Every row belongs to one group in each of 3 separate groupings. Each group adds its own fixed numbers to the row, and there is some noise. The rows also spread widely along 10 directions, which tell nothing about the answers.
Known rows, each followed by its group in each grouping:
[-3.70  2.54 -1.75 -2.01  0.44 -0.91 -0.94  0.16  2.24 -2.34 -0.69 -1.55
 -3.60  4.62  2.74  1.29  2.53  0.64  0.18 -0.18  3.67 -1.02 -2.63  4.41
  2.29]	j_681 (4) P
[-3.31  3.19 -0.51 -2.01 -0.19 -1.26  1.76 -2.02 -2.53 -3.69 -1.32  0.28
 -1.46 -2.44 -1.35  2.61  0.94 -0.72 -0.01 -2.80  2.14 -0.16 -0.91 -0.85
  0.93]	j_624 (3) K
[-0.86 -0.81 -1.74 -0.64 -1.37  0.97 -2.92  3.68 -0.94 -2.99  0.25 -1.03
 -1.21 -0.83  0.35  1.65 -0.68  0.06 -0.62 -0.11  0.02 -1.10  0.34 -0.86
  0.15]	j_199 (2) Q
[ 1.40  0.30  3.10  2.15  0.39 -1.61  0.05 -1.32 -4.24 -0.55 -1.04 -3.10
  0.15 -0.35 -1.17 -3.20  1.79  2.29 -3.78  1.05 -2.83  1.83 -0.54  1.18
 -1.51]	j_266 (4) P
[-1.51 -3.13  2.07  0.75  0.40 -1.24  1.81 -2.27  1.90  1.82  0.42  1.77
 -0.63  4.89 -1.98  0.31  3.45 -2.16  1.21  0.62  2.55  0.55 -1.04  3.75
  2.88]	j_633 (1) K
[ 0.23  1.08  0.19 -0.39  3.19  3.00  2.23 -2.03  1.52 -0.70 -1.26 -0.84
 -0.42 -2.71  0.46  0.56 -1.70 -1.98  0.87 -2.32  3.32 -1.37  1.47  0.23
 -0.74]	j_633 (3) Q
[-1.46  1.40  0.73  0.77 -0.66 -2.71  2.77 -2.83 -2.68 -1.87 -1.03  0.01
 -0.41  0.25 -1.77  0.52  3.14  0.85 -0.67 -0.48  0.27 -0.21 -0.96 -0.97
  0.98]	j_266 (1) P
[ 0.36 -0.85 -2.34 -0.55 -4.47 -3.70 -1.40  4.68 -2.02  2.10  2.54  1.28
  1.93 -3.05  0.84  1.61 -0.19  1.32  0.53  1.43 -3.35  0.97 -0.31 -3.33
  1.39]	j_681 (2) Q
[-1.04  0.28 -3.18 -3.41 -1.70 -0.28 -2.96  3.21 -0.64 -2.19  0.44  0.06
 -1.24 -2.82 -0.49  1.65 -0.22 -1.11  0.31  0.50 -1.39 -0.28 -0.31 -1.01
  0.25]	j_624 (0) Q
[-1.53  0.28  3.08 -1.58 -1.92 -2.09  1.40 -0.76 -5.87 -0.63 -1.13  2.94
  1.55 -2.48 -5.54  1.54 -0.68 -0.46 -1.04 -0.47 -2.39  2.77 -1.54 -0.88
  1.21]	j_199 (0) K
[ 1.24 -1.78  2.54 -0.96 -0.23  2.77 -0.61 -2.66  0.77  0.91  2.33 -1.38
  0.52  2.97  0.73 -0.85  1.36 -2.73  0.33  1.42  0.14  1.78  0.72  0.39
  1.87]	j_199 (4) Q
[-2.10 -1.80 -2.36 -1.34  1.75 -0.61 -3.32  3.72  2.56 -3.54 -3.41  0.55
 -3.17  2.64 -2.51  0.10  1.21  0.03 -0.74  1.36  0.83 -2.69 -0.54  2.96
 -1.89]	j_624 (2) P
[-0.47 -0.64  1.13 -2.33 -3.57 -3.55  0.33  1.27 -3.91  2.74  1.25  3.74
  2.79 -3.64 -3.33  1.70 -1.70 -0.56 -0.08  0.88 -3.00  3.14 -1.13 -2.10
  1.78]	j_624 (4) K
[-0.90 -1.00 -0.78  0.34 -4.59 -3.82 -2.42  2.13 -3.25 -1.00  2.68 -0.79
 -0.28  2.33  0.31  0.47  4.03  1.37 -1.43  1.83 -2.84  1.00 -0.71 -0.97
  2.13]	j_624 (2) K
[-1.62  1.29 -1.53 -3.70 -0.07  1.33  0.61  2.03  3.04  1.61 -0.66  2.83
  0.87  3.02  0.66  3.09 -4.20  0.11  1.91  1.69  1.68 -2.22  1.19  0.42
  0.80]	j_681 (3) K
[-1.10  2.56 -0.17 -0.17 -0.12 -0.95  2.89 -1.29 -2.92 -2.22 -2.54 -0.21
  0.57 -0.34 -1.27  0.93 -0.26  2.31 -1.55 -1.39 -0.09 -1.32  0.38 -2.84
 -0.58]	j_199 (0) Q
[-1.01  1.54  1.88 -0.21  2.19  0.10  1.61 -1.47  0.05  1.04 -0.91 -0.84
 -0.47  1.36  1.44 -0.30 -0.29  0.23 -0.80 -1.38  2.21  1.02 -1.74  4.32
  0.94]	j_681 (0) Q
[ 3.97 -5.34  3.89  4.41  3.04  1.64 -0.54  0.94 -0.59  1.67 -0.61 -1.30
  1.41 -1.67 -2.67 -3.23 -0.66 -1.03 -1.99  0.37 -0.66  1.02  1.91  1.18
 -3.00]	j_681 (2) Q
[-0.35 -2.37 -2.52  3.05 -2.02 -1.18 -0.18  3.20  1.07 -0.16  1.44 -0.77
  0.11  1.75  1.20  1.76  0.55  1.03 -0.31 -0.20  1.76 -3.09  1.04 -2.21
  0.83]	j_266 (2) Q
[ 2.22 -1.44  0.36  1.22 -0.18  1.95 -2.38  3.55 -2.91 -1.30 -0.07 -1.14
  0.43 -4.12 -0.64 -0.88 -3.32  1.00 -1.99  0.76 -2.14 -0.77  1.79 -1.56
 -1.75]	j_633 (2) P
[ 1.69  0.18  1.64 -1.85  0.92 -0.86 -0.23 -1.85 -0.75 -0.02 -1.59 -1.32
  0.51  2.26 -2.32 -2.93  3.07  0.18 -1.18  3.56 -3.79  1.87  0.76 -0.09
 -1.75]	j_681 (4) Q
[-2.15  1.06  1.24 -2.85  1.14  1.91  2.22 -3.47  1.64 -1.10 -0.41  2.38
 -0.15  0.54 -0.99  2.28 -0.49 -4.12  2.76 -1.16  3.11 -0.40 -0.52  0.70
  2.69]	j_633 (2) K
[-3.40  0.13  0.78 -2.31 -0.43 -2.31 -0.71  0.32 -1.85 -2.10 -2.12  1.95
 -1.78 -0.22 -4.26  1.35  1.74 -1.01 -0.43 -0.31  0.63  1.88 -3.30  2.60
  1.54]	j_199 (4) P
[ 1.53  4.17 -0.98 -0.43  0.69  3.36  2.67 -2.15 -0.33 -1.57 -0.19 -3.14
  1.52 -1.02  3.74  0.61 -3.17  1.80 -0.52 -0.54  0.56 -3.11  3.64 -4.46
 -1.40]	j_266 (3) Q
[-0.92  2.84 -1.35 -0.21 -1.08 -1.69  1.81  0.33  0.81  2.61  0.89 -1.36
  1.10  1.93  5.77  0.71 -0.56  3.17 -0.48 -0.88  1.02 -0.71 -0.77  0.91
  1.79]	j_199 (0) Q
[ 1.05  0.60  1.42 -0.53 -2.38  0.32  1.93 -2.96  0.04  3.38  3.64 -0.10
  2.01  2.42  3.29 -0.02  0.66 -0.38  1.14  1.62 -0.12  0.98  0.40 -1.68
  3.94]	j_633 (4) P
[ 0.01  0.24 -0.16  0.01  1.82  3.11 -0.48 -0.18  1.39 -0.92  1.19 -2.85
 -1.32 -1.04  3.53  0.10 -1.18 -1.87  0.59 -1.65  3.03 -1.03  0.62  2.12
  0.36]	j_681 (0) K
[-0.59  0.73  3.02 -0.44  1.28  2.10  2.02 -4.18 -0.99 -0.90  0.72 -0.52
 -0.40  0.36 -0.18  0.73 -0.07 -2.58  0.15 -1.46  2.54  1.31 -1.01  2.07
  2.28]	j_266 (1) Q
[-1.77  5.30 -1.03 -1.57  1.28 -2.10  3.00 -2.74 -2.34 -3.48 -3.47 -0.85
 -0.85 -2.38 -0.23  0.20  1.50  2.30 -1.05 -1.85  0.22 -1.22 -0.07 -1.99
 -1.67]	j_624 (3) P

New rows, each followed by its group in each grouping:
[-1.13  2.22 -0.16 -0.60 -0.43  0.82  2.70  0.15 -1.04 -1.67 -3.43  2.07
  1.36  5.29 -2.86  2.02 -3.23  4.02 -1.63  2.22 -0.02 -4.33  2.35 -3.51
 -0.99]	j_266 (3) P
[ 1.65 -0.70  0.45  2.07 -0.19  3.43  2.45 -1.13 -0.19  0.13  1.31 -0.09
  1.78 -1.05  1.38  1.15 -3.81 -0.07  0.52 -0.48  2.22 -3.17  3.22 -4.39
  0.37]	j_266 (1) P
[-0.42 -0.22 -1.70  1.00  0.01 -1.54  2.10 -0.85  3.31  2.12  0.78 -0.49
  0.33  0.43  2.11  0.35  2.41 -0.62  1.88 -0.18  2.00 -1.64  0.24 -0.20
  0.74]	j_266 (3) P
[ 1.60 -0.76 -0.71 -0.72  1.01  2.71 -2.82  2.96  1.46  0.46  0.72 -2.70
 -0.60  0.80  2.41 -0.77 -1.77  0.45 -0.69  1.75 -0.45 -0.46  1.75  1.70
 -1.34]	j_681 (3) Q
[ 1.45 -5.65  1.96  1.78 -0.04  2.54 -1.92  3.05  2.68  3.74  1.96  1.00
  1.60  2.63  0.59  0.04 -2.78 -1.84  0.42  1.48  1.06 -0.33  1.48  2.33
  0.66]	j_199 (2) K
[-0.44  1.64  1.11  1.25  4.90 -0.35  2.49 -2.10  0.84 -0.85 -4.48 -2.44
 -0.87 -0.78 -0.31 -2.10 -0.08  0.74 -1.82 -2.03  1.61 -1.45 -0.34  4.27
 -3.47]	j_266 (0) K
[ 0.16 -1.06 -0.53 -1.75 -0.01  0.43 -0.71  1.88  0.55  1.73  0.63  1.47
  0.91 -4.95  0.00  1.34 -3.84 -2.22  0.95 -1.01  0.99  0.49  0.23 -0.03
  0.08]	j_624 (4) K
[-0.94  0.73  1.56 -0.80  2.70  0.93  0.97 -3.33  0.44 -2.53 -2.32 -1.86
 -1.73  1.60 -1.92 -0.73  1.94 -1.80 -0.93 -0.53  1.88  0.03 -0.82  2.47
 -0.48]	j_266 (4) Q
[-2.20 -2.30 -0.10 -1.79 -0.85 -3.02 -2.54  1.48  1.08  0.95  0.31  1.49
 -1.87  1.72 -1.91  0.15  3.20 -1.76  0.32  1.29  0.46  2.06 -3.20  4.46
  2.10]	j_624 (4) P
[ 0.44 -1.72 -3.21  3.52  1.32 -0.36 -1.47  3.32  0.86 -3.46 -1.31 -3.72
 -2.11 -1.61  1.34 -0.70  1.36  1.60 -1.89 -1.94  1.92 -3.75  1.89 -1.31
 -3.12]	j_624 (2) Q
[ 0.85 -0.83 -0.30 -0.65  4.03  1.70  0.37  1.03  2.82  1.83 -1.84  0.28
 -0.22 -6.38  0.48 -1.15 -3.06 -2.40  1.33 -1.76  1.73 -0.60 -0.23  3.39
 -1.72]	j_633 (0) P
[-4.46  2.83 -1.55  0.64 -0.29 -4.76  3.63 -0.43  1.05  0.04 -2.20  0.62
 -1.00  4.47  0.33  2.51  2.64  2.79 -0.30 -1.58  3.51 -2.03 -2.17  2.65
  1.50]	j_266 (3) K
[-0.25  2.50  1.98  0.65  1.80  0.89  5.06 -5.40 -0.33 -0.85 -0.07 -0.52
  1.31 -2.11  1.87  0.73  0.06 -1.83  1.52 -3.34  3.39 -0.75  1.00 -2.50
  0.99]	j_681 (2) K
[-4.41  1.95 -2.12 -3.67 -2.33 -2.74 -0.33  0.49  1.59  0.30  1.15  2.31
 -1.97  4.55  2.40  3.15  1.69  0.32  1.50  0.65  2.26 -0.05 -3.36  3.45
  4.85]	j_624 (1) P
[ 1.70 -3.27 -1.89  1.25 -1.64  0.06 -2.41  2.61 -0.75 -1.55  0.88 -1.09
 -0.28 -1.01 -1.96 -0.60  2.08  0.03 -0.51  2.06 -2.01 -1.78  2.93 -4.29
 -1.76]	j_624 (3) P
[-0.45 -0.41  0.62 -2.99  0.52 -1.21  0.63  1.62  1.83  4.04 -2.17  4.01
  2.16  2.72 -2.28  0.72 -3.85  0.93 -0.42  2.15 -0.45  0.37 -0.55  1.91
 -0.01]	j_624 (4) Q
[ 1.30 -2.93  1.77 -0.36 -0.44 -0.15 -2.28  3.17  0.17  3.61  0.77  0.61
  1.65  0.71  0.02 -1.07 -1.69  0.07 -0.86  2.22 -2.47  2.18 -0.29  2.76
  0.03]	j_199 (2) Q
[-0.56 -1.81  2.94  2.37 -2.45 -1.01  1.98 -2.05 -2.23  1.53  3.18  1.37
  0.92  1.44 -0.19  1.12  1.90 -1.29  0.61 -0.66  1.63  1.40 -1.07 -0.64
  4.72]	j_633 (2) P
[-0.52 -3.21  2.32  1.63 -0.77  1.00  1.45  2.08  1.13  4.08  0.67  4.78
  2.29  4.06 -1.35  2.33 -4.89  0.56  0.30  0.78  2.84 -1.35  0.20  1.11
  3.12]	j_633 (2) P
[-2.25  3.01  0.73 -0.72  0.11 -1.90  3.45 -4.31 -0.74 -0.60 -0.37 -0.59
 -0.34  0.67  1.80  0.29  3.43  0.06  0.60 -2.11  1.56  0.53 -1.82  0.43
  2.25]	j_199 (0) P
[ 0.33  0.14 -3.55  0.25 -0.64 -2.03 -2.77  2.39 -1.23 -3.25  0.29 -4.98
 -2.40 -5.40  2.00 -1.50  4.87  0.08 -0.91 -1.18 -2.12  0.10 -0.35 -0.68
 -2.06]	j_199 (0) Q
[ 0.44  1.58  1.46 -0.80  2.56  3.11  3.76 -3.97 -0.11 -1.42 -1.95  0.24
  0.86 -1.36 -1.35  0.17 -2.04 -1.62  0.78 -1.32  1.64 -2.07  2.44 -2.27
 -0.72]	j_633 (0) K
[-0.25 -0.86 -3.57 -1.70 -0.42  0.05 -1.86  2.13  2.55 -2.19 -0.85 -0.54
 -1.34  1.38 -0.41  0.15  1.55 -0.09  1.12  2.95 -1.21 -3.16  1.29 -1.10
 -1.24]	j_266 (1) P
[-0.56 -0.65  1.79  0.25 -0.55  3.13  0.22 -0.43 -2.42 -1.95  0.95 -0.32
 -0.05 -0.63 -0.47  1.81 -2.46 -1.27 -0.67 -1.69  2.00 -0.38  0.80 -0.72
  1.44]	j_199 (0) K
[ 0.69  1.83  3.33 -0.38  1.09 -0.66  2.84 -3.15 -3.56 -1.15 -2.74  0.68
  1.81  1.00 -3.50 -1.09  0.05  1.28 -1.73  0.91 -2.17  0.86  0.84 -2.20
 -1.18]	j_681 (2) Q
[-0.04  1.21 -0.96 -2.21 -1.78 -1.41  0.84 -1.33  0.53 -0.22  0.06  0.46
  1.56  4.76  0.74 -0.19  1.97  1.14  0.29  3.13 -2.60 -1.48  1.87 -3.34
  0.15]	j_624 (2) K
[-1.55 -2.85 -0.04 -1.60  0.43 -3.54 -0.17 -0.44  1.71  0.81 -1.20  1.64
 -0.81  0.25 -4.22 -0.49  5.73 -3.22  1.49  0.59 -0.73  2.09 -2.51  2.78
  0.53]	j_199 (0) Q
[ 3.35 -3.51  1.17 -0.03 -0.76  2.55 -1.71  0.80  1.34  3.42  2.93 -1.24
  2.08  0.88  1.67 -1.88 -0.43 -1.41  0.26  2.72 -2.62  0.88  2.17 -0.58
  0.05]	j_199 (0) Q
[ 2.73 -2.56  2.28  2.11 -0.05  4.55 -1.84  0.82 -0.57  1.09  2.95 -3.10
  0.24  2.59  3.24 -1.20 -2.67  0.49 -1.75  1.73  0.11 -0.59  2.79  1.63
  0.68]	j_633 (1) K
[-1.36  2.38 -2.07 -2.17  1.27 -1.37  1.31 -0.50  2.61  0.05 -1.90 -0.88
 -0.50  0.42  2.85  0.02  0.89  0.88  0.85 -0.04  0.47 -1.51 -0.03  1.56
 -0.86]	j_199 (1) K
[-0.33 -2.80  2.46 -1.75 -1.19  0.47 -1.91 -0.51 -2.94 -1.98  0.01  1.59
 -0.52  1.74 -5.74  0.17  1.82 -2.84 -0.67  1.99 -1.97  1.52  0.06  0.23
  0.86]	j_624 (0) K
[ 1.04  0.57  1.41 -1.76  0.57  4.13 -0.37 -1.00 -0.20 -0.93 -0.14 -0.46
  0.58  1.94 -0.07 -0.33 -2.76 -0.48 -0.46  2.17 -0.89 -1.34  1.56 -0.41
 -0.15]	j_266 (0) P
[-0.18  1.56  2.50 -0.05 -2.76  2.48  0.55 -3.02 -3.08 -0.18  4.75 -1.90
  0.40  1.41  3.89  1.29 -0.32 -0.97 -0.15 -0.39  0.87  1.35 -0.51 -0.35
  4.91]	j_266 (0) P
[-1.91  3.16 -0.05  0.16  2.04  0.87  1.72 -2.41 -1.21 -4.17 -1.93 -2.41
 -2.32  0.21  1.94  0.65 -0.20  1.05 -1.49 -3.00  3.58 -2.06  0.15  1.18
 -0.39]	j_624 (1) K
[-0.73 -2.14  1.32 -0.04  0.54 -2.11  0.55  0.59 -1.52 -0.70 -2.07  3.00
  0.23 -2.70 -5.81  0.33  1.15 -1.77  0.66  0.09 -0.63  0.81 -0.79 -0.69
 -0.34]	j_681 (2) P
[ 1.12 -0.05  0.66 -1.37  3.58 -0.61  1.26 -1.54  3.27  2.11 -2.23 -0.67
  0.61 -0.60 -0.55 -2.52  1.88 -1.58  1.16  1.32 -0.93  0.50  0.89  2.41
 -2.96]	j_681 (3) K
[-3.28  1.08 -4.34 -1.69 -2.22 -4.34 -1.42  3.46  2.56  1.09  1.70 -0.17
 -1.35  0.01  4.96  2.14  1.81  0.48  1.45 -0.99  1.64 -0.67 -2.59  2.71
  2.49]	j_624 (2) K
[ 2.40 -3.67 -0.55  0.58 -0.22 -0.58 -1.77  1.42 -0.57  0.34  1.01 -0.96
  0.47 -5.59 -2.01 -1.27  1.29 -2.63 -0.10  0.16 -1.42  1.05  1.26 -2.55
 -1.73]	j_624 (4) Q
[-0.51 -0.85 -2.42  0.43 -1.25 -1.32 -0.73  4.50 -2.24 -1.70 -0.87  0.39
 -0.01 -4.85 -2.64  2.07 -1.52  0.66 -0.29 -0.63 -0.33 -1.57  1.41 -3.25
 -1.76]	j_681 (3) K
[ 0.54 -2.08 -3.01 -1.03 -1.31  0.59 -2.67  4.26  1.61 -0.57  0.34  0.32
  0.30 -2.93  0.51  0.65 -1.12 -0.75  1.29  1.31 -1.53 -1.81  1.50 -2.76
 -1.16]	j_199 (2) P
[-2.52  1.69 -0.36 -0.44 -0.42 -2.80  2.27 -2.83 -2.12 -4.07 -1.07  0.52
 -1.36 -3.09 -2.43  1.29  4.76 -1.84  1.59 -2.23  1.24  0.17 -1.43 -2.96
  1.26]	j_681 (2) P
[ 0.22  2.33 -1.14 -2.47  3.48  1.99  1.56 -1.93  2.50 -1.44 -3.02 -1.52
 -0.16 -3.03  1.11 -0.51 -1.35 -1.15  0.77 -1.40  1.45 -1.50  1.40 -1.00
 -2.67]	j_199 (4) Q
[-1.27  0.11  0.56 -2.46 -2.57  1.17 -0.73  0.54 -1.85 -2.16  0.83  1.85
  0.59  2.89 -1.97  2.59 -1.11 -0.85  0.65  1.98 -0.73 -0.45  0.92 -2.60
  2.19]	j_681 (2) K
[ 0.91 -4.32  1.20  1.57 -0.40  3.40  0.27 -0.12  1.61  0.65  1.67  0.77
  0.74  4.37 -1.92  1.24 -0.90 -2.37  0.50  1.19  2.23 -1.92  1.96 -1.04
  1.64]	j_266 (0) Q
[-0.37  0.66 -3.66 -2.39 -0.26  0.30 -2.76  1.94  2.74 -2.35  0.18 -1.59
 -1.68  1.13  2.98 -0.42  1.58  0.00  0.78  1.67 -0.72 -2.50  0.90 -0.76
 -0.66]	j_624 (2) P
[ 1.53 -1.44 -0.97 -0.89  4.05  0.17 -0.67  1.04  4.53  1.81 -2.37 -1.31
 -0.51 -0.94 -0.25 -2.55  1.41 -1.34  0.86  1.50 -0.51 -0.27  1.07  2.91
 -3.75]	j_681 (3) Q
[-0.27 -4.55 -2.07  0.65  1.41  0.32  0.06  1.31  2.96 -1.01 -1.22  1.79
 -0.83 -1.86 -4.09  1.07  1.20 -3.76  1.81 -1.20  2.81 -2.43  1.19 -1.58
 -1.00]	j_624 (0) Q
[-0.79 -1.03  3.08 -1.50  1.32  0.56 -0.36 -0.04 -2.53 -0.51 -0.97  1.58
 -0.49 -2.91 -4.82  0.92 -0.64 -2.87 -0.21 -0.80  0.46  3.16 -1.50  2.70
  0.45]	j_681 (3) Q
[-0.28  1.59  0.90 -0.79  2.81  0.81  2.25 -3.69  0.73 -0.38 -0.84 -0.60
 -0.52 -3.50  1.20 -0.68  0.42 -2.24  0.96 -2.87  2.41  0.08 -0.50  0.89
  0.03]	j_624 (0) P
[ 1.69 -1.31 -1.04  1.71  0.99  1.28  0.12  1.14 -0.54 -0.49  0.30 -1.54
  0.29 -6.47  0.40  0.30 -1.76 -1.02 -0.28 -2.61  1.55 -1.02  2.30 -2.94
 -2.02]	j_624 (3) Q
[-0.26 -0.69  2.91  0.52  2.42  3.33  1.79 -1.05  1.88  2.55  0.75  1.13
  0.76  0.47  1.95  1.10 -4.52 -1.96  0.58 -2.19  4.65  0.25 -0.59  3.85
  2.52]	j_633 (2) Q
[ 0.43 -4.35 -3.01  2.66 -2.17 -1.37 -0.94  4.87  0.40  0.01  0.19  0.21
  0.74 -0.02 -1.53  1.09  0.35  0.96 -0.27  0.64 -0.29 -3.40  2.53 -3.97
 -1.36]	j_199 (0) K
[-0.81 -3.85  0.22  0.24 -1.36 -1.35 -1.81  3.52 -0.06  2.67  1.83  1.89
 -0.73 -0.91 -1.30  1.38 -0.27 -1.38  0.33  0.21  0.91  1.79 -2.10  4.04
  2.73]	j_633 (1) Q
[-1.95 -0.86  0.08 -0.95  3.09  0.67 -2.29  1.82  1.92 -2.77 -3.45 -0.80
 -2.80  2.98 -2.43 -0.23  0.42 -0.80 -1.40  0.51  1.41 -0.95 -1.72  6.03
 -1.30]	j_266 (2) Q
[ 0.44  1.25  0.68  0.67 -0.48  1.92  1.78 -1.85  0.14  0.26  2.08 -1.51
  1.32  0.90  3.75  1.04 -1.46 -0.28  0.16 -0.93  1.78 -1.01  0.92 -1.36
  1.92]	j_266 (2) Q
[-1.91  4.24 -2.92 -2.23  0.92  2.16  1.94 -1.24  0.64 -4.48 -2.14 -0.77
 -1.21  0.67  2.30  2.56 -2.70  1.35  0.21 -1.58  3.27 -4.80  2.22 -2.93
 -0.57]	j_624 (1) K
[ 1.28 -3.90  1.79 -0.60 -0.43 -0.30 -1.96  3.13  1.35  5.30  1.60  2.52
  2.31  0.26  0.03 -0.38 -3.13 -1.32  0.26  2.07 -1.45  1.77 -0.05  3.34
  0.65]	j_624 (2) K
[ 1.44 -0.75  2.25  0.31  2.12  1.91  0.55 -0.35 -1.58 -0.01 -1.33  0.12
  0.84 -5.28 -2.83 -0.60 -2.61 -1.80 -0.61 -0.57 -0.44  0.63  0.94  0.09
 -2.04]	j_266 (3) P
[-0.50 -0.31 -2.60  0.99  1.87  0.64 -0.29  4.31  2.39  0.87 -1.05 -0.41
 -0.83 -4.03  2.15  1.25 -3.61  0.63  0.55 -1.86  3.38 -2.44  0.63  1.18
 -1.41]	j_681 (3) P
[ 1.24 -2.40  0.38  2.60  0.91 -1.77  0.41  2.21 -2.12  0.41 -1.76  0.23
  0.54 -3.27 -2.75 -0.77 -1.18  1.56 -2.31 -0.84 -0.30 -0.44  0.88 -0.60
 -2.50]	j_624 (1) Q
